The rows come from 4 hidden closed curves, with some noise, and rows from the same curve form a group. Each curve winds through 8 dimensions. The rows are also pushed far along 4 directions, which tell nothing about the answers.
Known rows, each followed by its group:
[-36, 24, -16, -25, -1, 21, 12, 9, -23, -5, -3, -12, -16, 13, -21, -5, -3, 15, -23, -13, -3, 9, 11]	(3)
[3, -2, 3, 20, -12, 3, 29, 9, -22, -9, -3, -21, 2, 16, 9, -8, -10, 15, -35, 0, 8, 7, 13]	(3)
[14, -19, -16, -2, -1, 7, 1, 9, -10, -16, -10, -22, -4, 13, -5, 18, -6, 11, -7, -1, -14, 21, 10]	(2)
[22, -29, 3, 20, -1, -7, 2, 7, -5, -16, -14, -3, 24, 10, 11, 8, 1, -3, 2, 7, -13, 15, 11]	(2)
[-6, 11, -7, 1, -4, 2, 5, -5, -11, 2, -1, -9, 6, 19, -5, 5, 2, 26, -13, -3, 1, 3, -2]	(1)
[3, 1, 11, 1, 2, 1, 12, -3, -4, 4, -1, 3, -11, -2, 8, -1, -3, -1, -1, -4, 5, -2, 2]	(2)
[7, -4, 15, 6, -4, -8, -2, -1, 18, 13, 12, -3, -8, -18, 12, 4, -3, -8, 12, 5, 10, -13, -14]	(1)
[15, -18, -10, 2, 3, 0, -7, 0, -5, -4, -11, 10, 16, -11, -4, 15, 10, -5, 1, 10, -11, 4, 0]	(3)
[0, -8, -20, -12, 2, 1, -20, 0, 6, -13, -6, 3, 6, -8, -20, 7, 6, -12, 20, 7, -18, 7, 0]	(1)
[17, -32, -23, -12, 4, 7, -21, 10, -2, -21, -15, 4, 11, 1, -9, 14, 2, -10, 12, 9, -24, 30, 16]	(3)
[-7, 18, 14, -5, -7, -11, 5, -7, 21, 15, 14, 9, -12, -6, 4, -15, -2, -13, 27, -2, 15, -14, -20]	(1)
[-28, 12, 6, -20, -2, 7, 4, 8, 4, 7, 7, -16, -18, 0, -5, 9, 3, 7, 5, -6, 0, -2, 1]	(0)
[23, -11, -10, 38, -16, -5, 22, -10, -15, 3, -12, -7, 29, 22, 23, -6, -15, 6, -11, 1, 4, 11, 3]	(1)
[21, -9, -6, 10, -1, -5, 3, -4, 4, -3, -4, 13, 4, 4, 11, -16, -11, -20, 8, -3, 6, 8, 1]	(1)
[5, -8, 20, 8, 3, -12, -7, 2, 7, -10, 0, 7, 11, -7, -3, -1, 9, 1, 10, 11, -6, -5, -7]	(2)
[11, 4, 12, 22, -3, -13, 6, -15, 1, 10, -4, 31, 28, 1, 13, -23, -8, -8, 7, -2, 10, -6, -18]	(1)
[31, -22, 0, 17, -11, -5, -1, -2, 4, -1, -2, 11, 10, -6, 21, -19, -18, -11, -2, 10, 12, 18, 2]	(0)
[1, -4, -3, -10, 0, 2, 4, -4, -15, -12, -14, 9, 6, 7, -21, 7, 1, 12, 10, 2, -17, 15, -11]	(1)
[-22, 23, -8, -8, -2, 1, 8, 11, 12, 12, 14, -24, -14, 7, 1, 0, 3, -6, -8, -15, 15, -11, 0]	(3)
[13, -16, -10, -10, 0, 4, 2, 10, -11, -21, -11, -12, -6, 8, -15, 12, -1, 7, -3, 2, -13, 22, 5]	(0)
[2, -1, -11, 0, 1, 4, 13, 12, -5, -11, -2, -14, -11, 8, 1, -4, -1, -14, -11, -6, 2, 3, 17]	(3)
[29, -35, 1, 16, -3, 1, 1, 13, -3, -15, -5, -4, 3, -6, 18, -1, -8, -13, -13, 13, -1, 15, 23]	(3)
[4, -5, -4, -5, -7, 3, 6, 17, 0, -5, 10, -13, -6, 14, 1, 1, -8, 6, -11, -1, 5, 9, 1]	(2)
[-10, 17, 2, 16, -11, -7, 4, -4, 10, 18, 11, 2, 13, -7, 10, -21, -6, -8, -7, -1, 19, -15, -14]	(1)
[18, -20, -14, -3, 3, 4, 7, 8, -18, -28, -18, -1, -1, 10, -12, 5, 2, -4, -2, 5, -18, 21, 18]	(2)
[11, -21, 0, -21, 11, 13, -7, 11, 6, -3, 2, -7, -36, -12, 13, 14, -3, -15, 3, -1, 1, 12, 26]	(2)
[-15, -4, 2, -20, -1, 9, -2, 5, -1, 6, 1, 6, -6, -16, -5, 10, 6, -3, 9, 7, -7, 2, 2]	(1)
[23, -21, -8, 0, 3, 3, -5, 3, 7, 3, 0, 10, -7, -12, 21, 0, 0, -26, 3, 6, 7, 5, 20]	(3)
[-7, 4, 3, -2, 3, -3, -3, -7, -8, -2, -4, 26, 26, 7, -14, 4, 11, 10, 10, 5, -15, -7, -14]	(2)
[-12, -3, -5, -16, 7, 7, -21, -1, 7, 0, -2, 11, -2, -22, -9, -1, 2, -14, 10, 2, -8, 1, 2]	(0)
[5, -3, 5, 3, -2, -4, -1, -9, -17, -20, -14, 6, 11, 6, -24, 0, 2, 25, 3, 10, -18, 9, -10]	(3)
[-20, 22, -12, -12, -4, 0, -6, 0, 15, 10, 14, -13, -13, 1, -7, -2, 5, -4, 8, -5, 8, -11, -4]	(1)
[2, -8, -13, 14, -5, 15, 24, 11, -23, 0, -10, -16, 2, 12, 19, -7, -21, -3, -39, -14, 9, 18, 22]	(0)
[17, -22, -15, 15, -3, 10, 2, 6, -14, -2, -4, -8, 10, 0, 15, 8, -7, 3, -29, 7, 0, 9, 20]	(0)
[-14, 28, -6, -4, -18, 3, 13, 11, 15, 23, 33, -29, -28, 5, 14, -15, -7, 4, -25, -2, 40, -14, 1]	(0)
[5, -4, -19, -2, -2, 6, 6, 14, -9, -14, -4, -14, -4, 13, -7, -4, -10, -2, -19, -7, 1, 17, 8]	(1)
[5, 4, 0, -2, -3, -9, -5, -1, 16, 0, 11, -4, -13, -8, -2, 0, 9, -11, 17, 10, 4, -13, -2]	(2)
[-1, -18, -1, -10, 1, 9, 0, 15, 2, -4, -2, -15, -11, 3, 11, 14, -4, -6, 4, -2, -6, 16, 19]	(0)
[14, -14, -25, -13, -1, 6, -24, 6, 7, -7, 5, -1, -7, -10, -7, 4, 4, -8, -2, 14, -1, 9, 11]	(0)
[10, -18, -20, -5, 3, 12, -7, 4, -17, -18, -15, -3, 6, 16, -3, 7, -3, 7, -8, 1, -15, 28, 24]	(2)
[16, -20, 5, 5, -1, 4, -2, 12, 8, 10, 12, 6, 4, -2, 29, 3, -7, -12, -9, 4, 11, 1, 10]	(2)
[17, -14, -19, -3, 5, 10, -6, 10, -10, -12, -5, -13, -6, 4, -5, 9, -8, 6, -26, -5, -2, 18, 9]	(1)
[14, -4, 0, -4, 2, -6, -21, 2, 28, 1, 13, 1, -18, -17, 6, -13, -5, -23, 12, 3, 14, -3, -1]	(3)
[24, -26, -5, 0, -5, 5, 8, 12, -2, 1, -3, -9, -4, 3, 18, 13, -9, -4, -7, 1, 5, 22, 10]	(3)
[-32, 20, -1, -24, -3, 13, 1, 11, 4, 9, 14, -10, -24, 1, -1, -12, -6, -1, -9, -9, 12, 1, 10]	(3)
[4, 6, 13, 16, 6, -11, -5, -20, 3, 3, -4, 21, 10, -11, 3, -10, 7, -6, 12, 5, -2, -19, -5]	(0)
[7, -5, -9, -25, 8, 8, -4, 18, 10, -7, 12, -11, -37, -7, -5, 11, 6, -15, 0, 0, 4, 0, 14]	(0)
[-25, 15, 12, -24, -3, -2, -7, 18, 19, 2, 21, -10, -17, 0, -12, 0, 10, 3, 8, 2, 7, -9, -7]	(2)
[-6, 1, 6, 5, -8, -2, 8, 4, 3, 6, 3, -2, 7, 5, 9, -11, -11, -4, 0, -5, 7, 5, -5]	(0)
[3, -11, 8, -18, 3, 2, -8, 3, 10, 1, 3, 2, -15, -3, 4, 13, 7, -3, 22, 5, -4, 5, 6]	(3)
[12, -8, -4, -9, 4, -2, -27, -9, 15, -4, 3, 11, -9, -9, -1, -2, 4, -4, 22, 12, -4, 3, 5]	(2)
[11, -15, -2, -2, 4, 1, -10, 7, 3, -4, -2, 8, 10, 7, 8, 0, -3, -2, -1, -1, 0, 15, 6]	(1)
[2, 20, -1, 1, 2, -11, -10, -13, 16, 7, 9, 1, -9, -7, -9, -9, 4, -1, 9, -3, 11, -16, -18]	(3)
[27, -18, -7, 24, -10, -3, 15, 5, -10, -8, -9, -1, 16, 7, 13, -15, -23, -8, -18, -2, 8, 20, -1]	(2)
[6, -12, -1, -1, 5, 7, -9, 0, -2, 4, -3, 7, -2, -20, 8, 1, -3, -9, -9, 3, 2, 3, 9]	(0)
[-18, 24, -6, 16, -10, -2, 4, -18, -14, 1, -3, 2, 18, 5, -13, -18, -1, 18, -9, 4, -2, -11, -8]	(0)

New rows. What belongs after each?
[-3, -6, 4, -9, 8, 5, -21, 6, 10, -2, 7, -6, -13, -17, -3, 5, -2, 0, -5, 2, -1, -1, 3]	(3)
[-2, -6, -18, -20, 7, 3, -16, -2, -4, -10, -8, 27, 16, -1, -26, 13, 14, -6, 24, 9, -26, 2, -7]	(2)
[16, -15, -11, -18, 15, 3, -33, -4, 18, -2, 3, 18, -13, -16, 4, 6, 10, -22, 22, 8, -4, 1, 17]	(1)
[30, -25, 2, 13, 0, -3, -4, -10, -5, -6, -12, 9, 6, 0, 17, 2, 0, 0, 6, 12, -3, 13, 15]	(0)
[3, 5, 3, 5, -3, -10, -17, -15, 14, 8, 5, 8, 12, -2, 1, 0, 8, 8, 19, 9, 1, -8, -12]	(1)
[2, -1, 3, 12, 0, -2, 3, -11, -16, -8, -15, 4, 21, 20, -1, -1, 1, 22, -2, 0, -11, 10, 3]	(2)
[21, -6, 16, 25, -1, -19, -7, -19, 14, 12, -2, 42, 33, -11, 19, -24, -7, -22, 24, 4, 8, -8, -21]	(1)
[20, -18, 2, 13, -2, 1, 18, 12, -9, -11, -3, -23, -12, 4, 12, 8, -6, -1, -20, 1, 3, 8, 16]	(2)
[18, -7, -22, 10, 6, 3, 12, 4, -26, -25, -19, -3, 12, 14, -19, 5, 0, 5, -24, -5, -14, 11, 4]	(0)
[3, 6, 11, 14, 4, -7, 3, -14, 0, 5, -2, 11, 3, -6, 9, -9, 3, -5, 4, 1, 4, -16, 2]	(0)
[21, -13, 3, 0, 0, -6, -6, -6, 3, -7, -5, 21, 3, -5, -2, -9, -6, -7, 15, 5, -2, 11, -9]	(1)
[6, 14, 0, 9, -6, -6, 4, -17, -7, 3, -3, 5, -1, 1, -2, -16, 1, 12, -5, 4, 11, -2, -4]	(0)
[-16, 0, -4, -25, 5, 12, -3, 14, -2, 2, 6, 2, -7, 5, -6, 16, 8, 3, 0, -2, -7, 1, 6]	(2)
[-13, 11, 8, 11, -9, -3, 22, 9, -3, 4, 3, -25, 2, 15, 7, 2, 1, 10, -15, -6, 8, -6, 1]	(2)
[-22, 7, -13, -23, 1, 17, -3, 11, 1, 10, 15, -12, -19, -6, -2, 15, 7, 0, -10, 2, 1, -10, 15]	(0)
[-2, -19, -16, -17, 8, 12, -9, 16, -3, -9, -10, -9, -3, -10, -7, 24, 8, -13, 0, 0, -18, 11, 16]	(2)
[2, -7, -11, 1, -1, -1, 2, -3, -18, -12, -18, 17, 26, -7, -22, 7, 15, 1, 2, 12, -20, 2, -5]	(3)
[-2, 10, 9, 18, -7, -12, -1, -8, -4, -1, -1, 20, 34, 7, -4, -24, -1, 11, -6, 5, 4, -3, -17]	(2)
[-6, 10, 17, 5, -4, -4, 13, 7, -3, -1, 6, -9, -7, -2, -3, -9, -3, 9, -18, -2, 11, -6, -9]	(2)
[-16, 14, -1, -6, 4, 1, 0, -13, -20, -11, -14, 6, 14, 18, -25, 6, 12, 31, 5, -1, -21, 3, -5]	(2)
[-14, 11, 10, 0, -4, -4, -8, -3, 16, 15, 10, 8, 1, -15, 8, -16, -5, -12, 10, -1, 12, -9, -10]	(0)
[12, -21, 1, -1, 3, 5, -22, 1, 4, -10, -3, 11, 1, -7, 6, -10, -15, -5, 2, 6, -4, 19, 11]	(3)
[-1, 0, 12, 14, -5, -3, 15, 7, 4, 1, 9, -15, -5, 6, 14, -5, -10, -5, -5, -3, 7, -8, 2]	(0)
[-2, 11, 19, 14, 0, -11, 16, -13, -9, -1, -8, 16, 12, 5, 0, -14, 5, 6, 4, 0, 1, -9, -9]	(2)
[18, -7, -12, 4, 5, -3, -14, -6, 13, 1, 1, 11, 1, -1, 12, -7, -1, -21, 12, 1, 4, 1, 10]	(1)
[24, -25, 6, 14, 5, 0, -19, -8, 2, -3, -5, 12, 10, -5, 18, -2, -11, 3, -1, 7, -2, 12, 9]	(3)
[6, -16, 8, -8, 0, 4, -5, 14, 17, 7, 11, -6, -11, 10, 29, 5, -6, -9, 10, -1, 9, 11, 19]	(2)
[-2, 3, -12, -12, 3, 2, -9, 6, 8, -9, 2, -1, -14, -10, -11, -8, 3, -17, 4, 1, 0, -1, 7]	(3)
[12, 0, 6, 15, -9, -9, 23, 3, -5, -8, -1, -5, 1, 14, 8, -16, -7, -3, -6, 0, 10, 5, 2]	(2)
[8, -11, -2, -1, 4, 0, -16, -5, 3, -6, -4, -8, -3, -6, -7, 13, -1, 9, 6, 4, -10, 8, -3]	(2)
[-5, -6, 0, -8, -2, 15, 18, 27, -10, -3, 6, -25, -21, 3, 8, 0, -14, 1, -40, -10, 13, 14, 16]	(2)
[17, -16, -3, -7, 0, -1, -9, 3, 16, 4, 6, 14, -3, -4, 12, 3, -5, -20, 23, 5, 1, 4, 0]	(2)
[-2, -7, 3, 7, -4, 5, 7, -3, -14, 3, -9, 7, 14, -2, 5, -1, -7, 5, -9, 0, -4, 8, 0]	(0)
[14, -8, 3, 8, 2, -1, 7, -2, 1, 6, 0, 4, -6, -10, 12, 1, -7, -13, -1, -2, 6, -5, -2]	(1)
[16, -6, -1, 10, -1, -4, 10, 14, 9, -3, 9, -13, -10, 6, 15, -6, -7, -16, -11, -6, 15, -2, 6]	(0)
[3, -18, -16, -17, -2, 11, -4, 23, 7, -4, 2, -11, -12, -5, 5, 4, -10, -24, -2, -4, 2, 20, 13]	(2)
[19, -18, -17, -11, 6, 8, -21, 0, 5, -4, -3, 0, -10, -3, 4, 8, -4, -6, 4, 2, -3, 18, 13]	(3)
[-13, 11, -20, -2, -3, 16, 33, 9, -32, -1, -8, -29, -9, 13, -11, 17, -3, 15, -38, -15, -3, 2, 5]	(2)
[16, -12, 10, 19, -4, -2, 21, 9, -14, -11, -6, -11, 2, 7, 9, -4, -10, 6, -26, -1, 5, 9, 5]	(2)
[11, -6, 3, 17, -2, -7, 6, -4, 1, 6, -2, -1, 10, -8, 8, 5, 1, -7, 0, 3, 2, -10, -6]	(2)
[19, -19, 6, 4, -2, -2, -3, 7, 23, 17, 14, 4, -8, -18, 31, 1, -11, -30, 10, 2, 16, -4, 1]	(2)
[28, -7, -15, 35, -7, -8, 17, -9, -13, -8, -14, 6, 28, 24, 15, -20, -16, -8, -12, -6, 5, 11, 3]	(1)
[2, -3, -7, -8, -6, 8, 21, 20, -8, -10, 1, -19, -21, 10, 1, -4, -11, -6, -18, -8, 8, 15, 12]	(2)
[-26, 16, 13, -25, -5, 13, 20, 23, 3, 8, 19, -27, -43, 4, 5, -5, -14, 2, -15, -15, 19, 4, 6]	(3)
[-16, 25, -7, -9, -11, 0, 7, 5, 10, 9, 22, -10, -16, 6, -5, -12, 0, 0, -3, 0, 16, -14, -7]	(0)
[6, -2, 4, 17, -13, -4, 20, 14, -8, -4, 5, -5, 17, 24, 12, -16, -13, 7, -22, -2, 12, 9, -2]	(2)
[-3, -12, 3, -8, 1, 8, 2, 9, -7, -10, -2, -14, -15, -6, -6, 15, -2, 5, -4, 4, -12, 4, 10]	(0)
[-9, 8, 11, 8, -11, -6, 9, 1, 7, 9, 6, -1, 8, 4, 9, -15, -10, -2, 5, -4, 10, -1, -12]	(0)
[9, 8, -11, 10, -2, -5, 5, -5, -11, -4, -5, 7, 15, 3, -13, -8, 3, 6, -18, -1, 4, -2, -14]	(0)
[35, -31, -8, 25, -7, -3, 6, 4, -7, -13, -11, -15, 15, 17, 18, 6, -17, 2, -7, 2, -4, 25, 10]	(2)
[14, -12, -13, -4, 0, 9, 16, -1, -29, -13, -19, -2, 2, 18, -6, 16, 3, 19, -13, 1, -13, 21, 13]	(0)
[-7, 29, -6, 12, -14, -9, 6, -9, 3, 9, 14, -8, 4, 7, -7, -19, 2, 17, -15, 4, 19, -15, -16]	(0)
[-10, 14, -9, -6, 1, -3, -13, -13, -5, -8, -9, 19, 12, -8, -29, -14, 5, 2, 10, 2, -10, 0, -17]	(0)
[-7, 5, 10, -3, 2, -2, 0, 3, -8, -9, -2, 4, 0, -7, -19, -4, 3, 10, -10, 2, -4, -2, -11]	(2)
[8, -7, -21, -11, -2, 13, 10, 12, -18, -3, -5, -5, -3, 7, -4, 10, -2, 5, -25, -3, 3, 17, 7]	(0)
[-10, 0, 16, -8, 2, -4, -3, 12, 6, -6, 6, -5, -6, -5, -7, 2, 9, 3, 1, 4, -2, -4, -2]	(2)
[23, -24, -31, 8, -3, 12, 4, -3, -20, -7, -19, 5, 11, -3, 4, 2, -14, -12, -13, 2, -9, 21, 15]	(1)
[10, -11, 10, 9, 3, -4, -16, 2, 15, 3, 8, 0, -1, -15, 11, -4, -6, -5, -3, 4, 7, -3, -2]	(3)
[15, -18, -14, -1, -4, 8, 0, -3, -11, -2, -9, -6, 1, 4, 4, 16, -4, 10, -3, 6, -8, 17, 9]	(1)
[-8, 19, -18, 2, 1, -4, 3, -16, -31, -28, -24, 0, 22, 18, -51, 4, 15, 35, -5, 1, -28, 4, -18]	(0)
[-13, 21, 15, 8, -6, -15, 7, -6, 13, 12, 8, 7, 14, 8, 0, -13, 0, 0, 17, -7, 8, -14, -27]	(1)
[-15, 7, -6, -7, 1, 9, -1, -2, -8, -2, -4, -15, -12, 1, -6, 7, 5, 12, -7, 0, -6, 2, 15]	(0)
[-8, 18, -14, -2, -7, -4, -6, -8, -1, -4, 4, 7, 8, 2, -22, -11, 6, 6, 4, 8, -3, -10, -13]	(0)
[1, 1, 2, 10, 4, 4, 13, -9, -22, -2, -15, 10, 14, 17, 4, -3, -8, 13, -10, -10, -7, 8, 3]	(3)
[14, -16, -6, -21, 7, 9, -6, 10, 5, -5, 7, -1, -29, -10, 3, 15, 6, -13, 6, 8, -3, 1, 18]	(0)
